The same things were measured in two ways. Each way mixes the same 12 hidden numbers, adds some noise and spreads widely along 7 directions of its own, which tell nothing about the thing.
Some things both ways: the first way, then the second way.
[-10 -20 -12 -12 -2 -20 -5 15 -22 -8 20 -26 -2 11 -2 15 22 30 12 -4 -19 -10 38 2 -8]
[-29 -6 9 6 -25 25 1 18 -19 -8 -31 12 19 14 -31 -12 7 -5 -43 30 1 -17 -1 5 8 11 8]

[-7 17 -6 0 1 2 -5 9 4 -15 19 -3 -5 7 -6 -6 -28 -23 -8 7 -5 7 4 18 17]
[31 14 -29 7 1 -4 -2 -18 -2 18 6 10 -10 28 0 2 4 8 38 -11 -13 -3 -19 -6 -18 -11 4]

[2 28 -12 35 -9 23 32 -6 23 -12 -23 18 12 -19 6 0 12 -21 -26 4 26 34 -19 33 22]
[14 -7 -23 18 13 -8 -11 -3 11 8 18 5 17 27 22 -19 -20 8 43 -15 6 -4 -19 9 -7 -25 -12]

[-7 11 1 21 -3 -1 -15 6 -7 -6 -24 -9 16 1 24 17 27 21 35 1 1 -6 -1 -12 -15]
[4 -6 -2 -11 16 18 -8 -6 -26 40 -29 -28 6 31 14 -19 -6 -7 -10 0 -7 -3 -2 2 -1 -5 -20]

[0 -1 -8 9 1 3 33 -18 2 -2 14 -19 -20 -12 -1 5 -4 0 -22 -18 28 -11 -22 0 -8]
[8 -5 9 39 -15 14 13 -14 17 -25 15 15 -16 4 -2 17 19 3 21 3 6 0 -8 14 -2 -27 8]

[14 -5 13 -20 6 15 2 5 25 -2 2 32 20 -8 -6 -1 -20 -34 -17 -13 4 3 -12 9 20]
[20 -2 19 -4 10 -29 -11 -1 13 -1 14 -19 -14 -21 25 24 -6 -8 17 -31 -3 2 5 22 -12 12 3]

[-14 13 -17 -6 -22 -25 6 23 11 -14 19 3 -16 6 12 -7 -7 -38 -24 12 -3 21 -26 9 8]
[22 34 -21 -19 -8 0 -10 11 -11 2 11 -5 7 33 17 22 -20 24 2 4 26 26 32 27 -11 1 -5]

[-4 -8 4 -3 5 -6 -14 8 2 -11 4 6 19 24 -4 -4 12 14 31 30 -16 -3 31 1 5]
[-13 -14 20 -7 -10 5 0 13 -15 4 -8 4 0 3 13 0 -12 11 -14 -4 16 -13 -5 30 10 9 -18]

[3 -7 2 7 -2 -23 -10 5 -7 -15 1 -1 13 8 -5 16 35 34 -9 -2 -19 2 2 15 -8]
[-29 -25 18 -9 -16 6 -18 20 -21 -6 -10 4 13 -3 -4 5 -6 -9 -18 14 24 -3 28 5 12 12 10]

[5 5 1 -3 12 -6 -11 45 7 -8 5 -12 33 15 -3 4 15 -1 17 -15 -5 -7 12 18 28]
[4 12 -18 4 6 -19 6 24 6 0 6 24 14 4 -7 -3 -8 12 16 6 20 11 8 -31 0 -21 3]

[-11 13 -10 -19 -5 2 18 8 4 -9 -2 2 -11 1 14 14 36 -1 -22 -27 9 -15 10 8 3]
[1 6 8 13 -14 2 -15 9 -1 -1 -4 -3 2 -4 -7 33 -11 -4 -18 9 6 1 1 39 -11 12 1]

[4 4 11 16 1 -31 -20 -31 -3 13 30 2 -36 -4 14 -21 8 11 5 17 -7 2 -14 14 -28]
[6 5 2 -15 -14 19 -23 3 -51 27 -23 17 -21 39 8 -15 -10 8 -14 -17 -6 3 6 0 5 -15 -31]

[-26 9 -34 -4 -13 5 16 14 -17 -11 -9 -20 -22 -3 -19 -6 -27 -18 -19 -9 -7 15 0 8 4]
[-20 10 -12 -20 -1 -5 2 -1 -5 10 6 19 -7 -6 -8 10 -2 3 -10 3 -4 10 3 -6 9 3 6]

[-9 8 20 20 3 16 1 -28 19 -8 -12 28 4 -19 1 12 31 15 -11 -10 13 0 1 -10 -7]
[-20 3 -22 3 -11 -1 2 6 3 -28 -4 15 24 33 -13 -7 7 25 9 39 16 3 -3 -3 8 6 7]

[5 -1 5 9 -5 -14 0 -3 -8 5 16 -11 -7 -5 23 16 12 8 -7 -5 14 9 -20 0 -16]
[28 -2 -11 -18 -5 -11 -11 2 2 4 32 -5 -2 -19 -6 9 -3 -22 -3 -15 -20 2 -1 -17 -25 17 7]

[5 -2 -6 13 -2 -19 -17 3 14 2 8 15 5 11 0 -14 8 3 12 26 -19 17 5 26 7]
[3 5 22 9 6 -2 -9 8 9 12 -11 -21 10 -4 11 -7 -12 -16 -9 -26 -7 -12 14 20 -7 -4 10]

[-9 -3 5 18 -20 -34 -4 4 -12 -7 9 2 -7 24 17 19 23 26 27 0 12 5 -8 -8 -23]
[17 23 3 -9 2 -3 -13 -10 14 5 4 -30 3 -2 11 4 -8 -1 -16 -13 -12 3 13 13 -10 8 -3]

[-8 -19 -7 -12 -1 -12 -1 16 -18 -12 12 -14 13 1 -17 19 5 11 -7 -7 -20 5 26 8 0]
[-31 -6 3 7 -9 5 19 18 9 -22 0 18 21 3 -3 1 6 17 -8 32 27 0 -6 15 9 -3 9]

[0 -7 30 5 17 -1 -4 -7 18 6 0 26 17 4 -4 19 14 9 12 -22 1 -26 6 -15 10]
[-21 16 -11 -8 -3 5 -5 -3 -7 -17 -25 16 1 33 -24 -9 16 21 6 22 -3 9 25 -31 26 -5 18]

[17 -18 0 -10 -1 30 -12 -21 4 21 -23 3 2 -15 -21 -3 -48 -11 4 -14 14 -15 -2 -11 -21]
[-21 -34 9 -31 -4 -31 -29 16 -12 -9 27 21 -11 -33 6 14 -15 -2 1 -14 -5 7 -8 -3 6 30 -20]

[-7 1 -36 -6 -7 29 37 6 -5 -11 -23 -25 0 -13 1 5 3 -2 -23 1 8 6 7 -1 7]
[13 0 6 4 -12 4 -2 -11 -1 16 12 -9 3 -6 3 19 -13 -19 -4 -20 5 -16 12 39 -10 13 18]

[10 0 -12 -4 -7 37 -10 -32 21 17 -16 16 -22 -26 0 -34 -28 -15 -13 17 13 12 -11 -3 -16]
[15 -5 -9 5 -2 -20 6 -1 11 11 28 3 4 -14 19 11 -16 3 11 -13 13 -8 -27 26 -18 3 -16]

[-4 23 7 -13 13 33 -2 -4 5 -8 -24 4 11 -1 11 20 -2 -21 -10 -15 8 -22 5 -8 -1]
[-17 0 11 -29 -8 6 -32 32 -28 10 -47 -24 19 15 -32 -2 -3 -5 -26 19 -19 -7 31 -21 -5 41 21]

[-11 -23 11 -7 -11 -14 -8 -12 -1 13 -3 9 -11 -4 -3 -3 9 7 16 9 5 -9 2 -42 -28]
[7 2 11 23 7 27 14 -4 11 -8 -13 -12 7 15 9 -25 12 2 -29 15 -9 -3 -22 11 5 -26 -22]

[-8 12 3 15 -19 -21 -2 4 -11 -18 10 9 -5 0 -1 -12 -11 -11 0 20 3 39 -23 15 -3]
[1 3 0 -34 11 -33 -13 20 4 3 17 -1 4 -17 18 -9 -18 19 2 -19 1 10 7 -15 4 20 -29]

[-2 10 5 -5 6 0 1 6 11 10 4 19 -15 8 5 -3 -9 -14 -2 -21 7 1 -15 5 9]
[-15 28 0 -15 -14 2 4 -5 -5 5 -4 2 -12 7 2 18 1 18 -14 6 13 16 26 5 3 -3 1]

[15 1 10 5 11 12 18 6 -1 11 -1 0 19 -3 1 24 -13 -15 -8 -27 21 2 -10 17 13]
[-10 -39 5 24 4 19 5 -13 10 -13 -3 3 0 -2 -22 -26 38 -21 12 17 -38 -13 -35 -39 -1 -11 9]

[5 -14 -26 0 -17 21 -2 -22 15 14 -15 -4 -19 -34 -2 -9 -17 -2 -14 -8 11 2 -9 -5 -25]
[4 3 -6 1 -3 -20 -9 12 2 6 22 3 8 -1 25 17 -33 1 2 -16 20 5 -9 37 -14 -5 -15]

[11 -21 -13 -14 2 -16 5 14 -17 2 19 -16 9 21 -11 18 -15 -1 4 0 -9 0 19 28 -4]
[8 0 -8 -28 4 -26 -17 -1 1 1 10 12 -2 -22 -23 4 0 -20 6 -22 -28 -12 8 -29 2 30 39]

[25 3 -1 -15 0 -3 12 -2 4 13 11 15 -10 0 7 0 -19 -20 -39 -16 2 7 -22 24 16]
[-2 -26 30 10 -16 8 -23 -8 2 3 8 -15 -11 -33 -14 19 9 -32 -9 -12 -22 -11 13 9 -12 23 11]

[4 -8 20 15 20 7 2 -13 -18 15 -19 4 21 3 0 15 24 28 33 1 -2 -5 26 0 -6]
[-7 3 1 -7 21 -12 21 -11 24 9 8 10 0 -23 2 -13 8 5 9 -14 -12 -9 -8 -11 17 1 10]

[-19 3 10 4 0 3 23 -33 -12 -1 -3 -6 -28 -8 19 19 40 26 -9 -14 22 -20 -2 -36 -32]
[-3 23 2 12 -7 2 25 11 31 -17 11 8 4 -18 -10 21 2 23 -14 20 15 4 -3 6 3 -10 1]

[-20 26 -17 3 -2 18 -3 5 2 -5 -18 -25 -12 -4 -3 -30 -27 -34 4 26 3 -8 -5 -22 1]
[11 15 7 -3 -1 7 -2 30 -1 4 -2 -3 9 3 -6 7 -5 7 -10 0 -1 11 24 2 -9 5 -1]

Other things, the second way, with their names:
(153): [-2 12 -25 -10 -3 4 -9 -4 -23 26 -14 10 11 38 3 -25 -12 8 0 -1 6 -4 1 -13 1 -16 -8]
(557): [-33 -27 20 -1 -34 25 -12 12 -25 -21 -15 13 11 3 -21 1 15 -1 -38 35 13 -9 13 21 13 31 1]
(471): [-16 -21 7 5 -20 27 -8 9 -25 -3 -7 9 -2 16 -1 5 -1 -1 -23 21 5 -2 -21 19 -4 -8 -16]
(91): [46 10 -16 0 13 -15 -3 -17 7 26 16 10 -8 -11 -5 -11 3 -14 22 -34 -24 -11 -6 -27 -11 -4 10]
(577): [13 3 -3 20 -10 15 -11 -15 -11 20 -13 -13 5 25 5 -6 1 -7 -1 3 5 -5 2 13 -16 -12 -9]
(549): [18 22 30 21 0 -11 -22 18 23 2 -13 -14 -7 -25 -14 7 -7 -16 -8 -38 -36 -9 16 -4 -19 -5 16]
(114): [0 10 2 20 -21 17 -1 -38 -8 -12 -29 1 -7 34 -14 -2 28 -5 -5 13 -1 -17 6 15 8 1 26]
(630): [16 -20 -5 2 13 19 -7 -17 -24 10 -13 13 -25 16 -15 -2 24 -23 3 3 -39 1 -25 -20 5 -8 4]
(419): [0 11 0 25 2 -18 18 8 41 -29 11 9 18 -22 -16 12 8 6 4 16 12 -3 1 -1 4 -2 23]
(297): [1 12 -30 -6 4 -6 22 -1 1 7 14 14 9 26 18 -7 -11 29 19 12 38 10 -4 -15 9 -33 -14]
(347): [2 -17 -9 -17 7 27 -3 -14 -22 13 -11 -3 -7 35 5 -17 16 8 11 10 -21 -1 -16 -4 6 4 -10]
(626): [18 15 -14 3 -8 -9 14 11 -7 15 7 21 2 5 -4 4 -8 13 10 -2 29 1 11 -21 -4 -19 -3]
(112): [-4 49 -31 -6 6 -15 20 15 21 13 -5 10 16 15 -15 4 -16 40 20 9 18 8 20 -34 5 -24 14]
(606): [-10 -18 -11 -4 -16 0 -11 18 -1 -17 7 17 14 7 -28 -9 -4 11 11 12 -13 -16 -17 -24 1 13 3]
(502): [21 8 1 11 3 -11 -16 8 18 1 10 -6 7 -6 -1 -22 -9 2 11 -22 -14 -6 4 -26 -9 -13 -13]
(409): [14 37 10 4 -5 -17 -9 12 12 -2 -15 -19 15 0 -4 17 -5 -1 -11 -8 9 1 43 24 -14 22 27]
(411): [-7 7 9 11 -9 17 -2 -13 -7 0 -22 -16 3 27 -2 -16 14 -15 -19 -3 -18 -7 3 13 -7 -2 7]
(278): [45 25 -27 -14 10 -31 -19 -10 -3 29 25 7 -19 -12 3 23 -13 -16 10 -32 -26 13 -13 -4 -30 8 -1]
(629): [17 21 -14 -20 -17 -10 -9 -22 -27 14 -14 9 -11 25 0 22 -2 12 3 -1 23 -7 20 25 6 25 15]
(454): [-2 30 0 -28 -1 -25 -2 29 9 10 15 0 -5 -27 3 32 -29 10 -19 -16 3 14 12 4 -12 8 -1]
(566): [-16 6 -13 20 2 -3 21 -6 15 -20 12 26 3 21 18 -6 3 17 15 9 18 8 -23 19 9 -35 -2]
(242): [-9 2 28 25 1 6 20 13 38 -22 7 -8 3 -27 2 11 15 2 -4 7 4 3 5 7 -3 -18 15]
(150): [3 -26 -28 -8 -16 6 2 -10 -14 3 40 37 -6 -13 -16 11 5 5 8 24 17 9 -10 -31 7 -1 -20]
(441): [10 6 12 -10 -13 -32 -8 8 22 -3 29 -5 -8 -53 -11 47 -6 -17 0 -21 -10 -4 10 18 -26 41 29]
(322): [-5 -15 -8 -1 0 -15 3 21 -16 15 -2 24 9 -4 -5 1 -15 0 -3 6 16 -8 -23 -11 0 -5 -13]
(320): [-20 -23 -1 5 9 -21 14 24 30 -13 29 19 18 -37 -17 18 0 1 30 10 8 1 1 -19 3 7 26]
(616): [11 22 -16 12 -5 22 25 -24 0 0 -15 3 9 39 -2 -25 25 11 -4 19 11 -5 6 -5 8 -18 10]
(590): [-15 -47 12 -5 1 12 6 -3 -12 -1 7 15 -16 -14 0 -7 22 -8 7 11 -8 -7 -30 -26 6 -9 -7]
(186): [-15 6 29 -12 -8 14 -12 9 -14 8 -17 -8 -12 1 12 -3 6 15 -26 -2 0 14 27 10 6 5 -27]
(218): [-14 -30 13 -39 -10 -12 -12 15 -16 -2 33 20 -12 -40 2 14 -8 -3 -23 -9 -5 6 -3 8 9 41 -26]
(398): [-15 15 -6 7 -7 22 32 0 10 -9 0 6 2 13 -2 -3 17 12 -15 26 7 8 -10 -5 -1 -29 7]
(71): [30 33 -3 14 4 -8 4 -11 7 7 -16 -7 -4 13 -8 9 12 -18 4 -14 -14 -6 10 5 -19 -4 41]
(628): [14 11 -13 2 -27 19 0 -31 -21 22 8 10 -27 17 7 21 9 3 -1 3 6 4 -10 23 -18 -9 -10]
(451): [-3 -23 13 11 -4 11 -5 5 23 -13 30 -8 4 -34 -4 10 -1 -24 -18 2 -19 -3 -19 9 -12 -1 1]
(360): [-9 -7 5 9 14 -33 -9 16 22 -2 15 21 -6 -26 -1 20 -21 12 34 -21 4 2 -2 -9 13 -13 -2]
(402): [-30 -12 -5 8 -18 27 16 -12 2 -16 -1 -3 17 18 -11 2 24 5 -7 47 18 3 9 8 4 5 13]
(321): [4 -28 4 0 -20 20 -18 -11 -35 -11 4 13 -14 22 3 -4 3 -23 -26 -2 -17 -9 -32 28 -1 3 -15]
(472): [25 -16 14 18 10 -3 1 -14 14 1 38 1 -24 -25 30 23 6 -12 10 -21 -7 15 -18 41 -12 -5 -25]
(461): [1 -4 -33 7 1 2 10 -24 3 -17 26 21 6 35 25 -4 7 16 28 19 27 15 -17 19 6 -22 -1]
(115): [-51 -25 -10 -4 -21 24 21 -7 -10 -24 -2 31 12 12 -25 -21 27 13 -20 51 13 -3 -10 -22 31 1 -2]
(27): [29 15 -4 6 8 10 12 -26 16 -5 7 -16 -8 15 13 -7 25 -1 11 -4 -13 5 2 1 -7 -10 10]
(18): [8 -27 15 -17 0 -1 -15 10 -9 -2 17 3 -16 -25 -4 1 -2 -18 -12 -19 -31 -6 -18 -12 -3 14 -14]
(72): [-4 15 -23 -13 1 -13 -3 2 -13 20 1 25 3 13 -6 -1 -20 12 8 -6 19 4 19 -24 18 -17 0]
(138): [30 27 -31 12 -6 4 -7 -33 -16 24 4 18 -15 43 14 2 -5 10 22 -13 8 5 -5 23 -6 -24 -8]
(134): [-43 -23 24 -17 -23 17 -3 28 -16 -5 -13 -4 16 -4 -8 -9 2 17 -29 27 16 -1 20 -3 9 23 -19]
(343): [-6 4 -1 -26 -14 8 -15 7 -37 18 -21 13 -1 20 -8 -16 -15 -9 -29 -14 -3 -15 11 -10 12 -3 7]
(282): [11 25 -9 3 0 -1 9 -2 9 14 2 -6 7 9 4 16 -15 5 3 -5 19 1 20 15 -2 -12 14]
(604): [-12 -11 -1 -2 4 -18 12 12 30 -10 23 -2 15 -40 -14 -6 8 -12 -1 6 -14 -5 -13 -37 -12 8 12]
(608): [0 21 -27 -28 -13 -7 -2 -27 -14 11 9 8 -6 21 7 21 6 32 17 17 31 19 34 9 9 24 -3]
(145): [15 14 -11 -6 -19 -9 -6 7 -13 -1 19 27 -1 11 7 19 -14 16 11 -8 32 8 24 21 -1 3 0]
(325): [-12 -34 12 -10 -9 -17 -5 24 0 -12 23 38 -15 -42 -19 29 1 10 17 4 2 -3 -10 -16 8 23 -1]
(24): [12 4 -10 -1 -2 -20 1 19 9 -8 13 18 3 -3 -10 22 3 16 37 4 8 6 10 -7 -11 14 20]
(634): [25 -13 -12 -2 4 -5 0 8 -15 11 5 33 -4 -4 -21 -3 5 -8 15 -4 -5 -9 -7 -36 6 -2 8]
(364): [-16 -3 11 -8 -1 -12 9 25 7 3 11 12 -5 -33 2 12 -12 14 -20 2 8 8 -12 -8 2 -3 -30]

Some of these things the first way, each followed by its name:
[3 4 13 2 18 -2 -24 2 -14 -14 14 -25 19 5 -7 17 -12 9 9 -1 -19 -26 23 2 1] -> (24)
[2 -11 18 11 0 -31 -12 -12 -36 4 13 -9 -3 3 13 18 32 42 19 3 -12 3 11 -1 -27] -> (218)
[-8 -6 2 21 2 -10 -5 -9 28 3 10 32 -5 -9 -15 -13 15 1 -4 3 -8 24 0 26 5] -> (566)
[-9 -24 -23 -17 -6 14 -4 -13 -2 2 -8 -16 -16 -5 -25 -17 -23 1 -5 20 -11 -7 15 -20 -22] -> (343)
[13 3 18 -4 18 9 -10 -8 5 7 -2 15 11 15 -9 2 -20 -16 -3 6 1 0 -9 12 -4] -> (590)
[17 -5 -2 -10 4 -28 0 28 -19 4 30 -12 10 22 5 -3 -2 -4 7 11 -9 13 8 35 17] -> (91)
[3 2 -1 -5 -2 15 17 14 -9 -3 0 -1 10 -17 0 19 -11 -14 -30 -28 11 24 -14 9 17] -> (604)
[-2 -4 17 14 -1 -31 -7 -14 -32 -3 18 -8 3 7 13 34 0 8 11 10 -14 3 1 0 -21] -> (347)
[-3 1 0 14 -11 4 -6 -24 6 2 -10 11 -19 -21 0 -1 -2 10 -25 -1 -1 14 -25 -14 -15] -> (402)
[-12 13 -14 15 -12 10 -8 -17 5 3 -21 -7 -26 -14 -16 -41 -29 -18 3 20 10 1 -21 -17 -16] -> (472)
[-1 3 7 -5 2 0 3 -2 31 -1 1 37 -1 -8 14 -2 33 -1 -27 3 -14 7 -5 -1 18] -> (282)
[-14 10 -1 -14 -6 5 -37 -14 17 4 5 17 -35 -17 -13 -36 -28 -20 -22 5 -19 -1 -3 -13 -9] -> (278)
[7 -9 24 2 -7 -29 -29 -17 -24 -3 15 6 -11 -4 1 11 -1 35 -4 -10 -22 -1 -12 -16 -19] -> (608)
[7 2 9 5 2 9 29 -13 2 -5 13 6 10 -4 19 37 15 0 -21 -11 19 1 6 10 8] -> (606)
[2 -6 1 -9 -6 -14 -24 -18 14 8 18 24 -27 -10 -17 -29 -18 -3 -21 9 -24 6 2 2 -1] -> (138)
[13 -4 -20 -10 -16 -23 -16 35 -2 6 8 -19 -5 41 -2 -17 -27 -5 18 19 0 -2 -11 2 3] -> (150)
[-2 1 13 -19 18 33 -7 -3 -3 -3 -10 -3 10 -5 -8 20 -6 8 -11 -27 -4 -26 27 -18 8] -> (441)
[11 12 5 -8 17 11 9 -14 -10 0 4 -12 0 16 5 8 -5 -6 -4 1 9 -24 8 16 -7] -> (325)
[2 -10 6 -15 4 4 -14 -30 1 -3 2 9 -16 3 -3 -13 17 23 1 10 -6 -17 12 -8 -31] -> (629)
[14 -19 7 -1 11 -10 -17 5 -13 8 11 -27 12 9 0 10 15 33 26 -4 -5 -27 24 -6 -13] -> (145)
[-12 -12 3 -14 9 -10 -20 7 -2 -14 22 -10 -1 -7 -17 -1 5 9 -7 -9 -29 -13 23 -1 0] -> (71)
[-16 -18 -18 9 -13 5 4 -21 4 0 -3 -19 -21 -7 -9 -6 3 12 15 10 20 -7 5 -16 -41] -> (321)
[-1 -3 4 5 4 0 -3 -34 -6 23 5 -6 -32 -14 33 20 20 15 3 -24 16 -17 -11 -9 -44] -> (454)
[21 9 19 9 5 -5 -4 -21 -7 17 7 15 -8 -10 27 4 7 2 -8 0 8 16 -26 15 -11] -> (134)
[3 -21 -17 -5 -10 -5 18 -6 -11 1 3 -28 -11 -6 0 10 9 19 2 -14 19 -15 -1 -3 -28] -> (419)
[9 -5 -1 -5 6 30 -4 -1 6 19 -22 4 8 -15 -5 1 -14 -7 -1 -17 8 1 5 -1 3] -> (153)
[17 -31 -6 -18 -12 -8 -17 15 22 12 12 13 5 0 -7 -8 -37 -16 0 7 -12 10 -15 -11 6] -> (297)
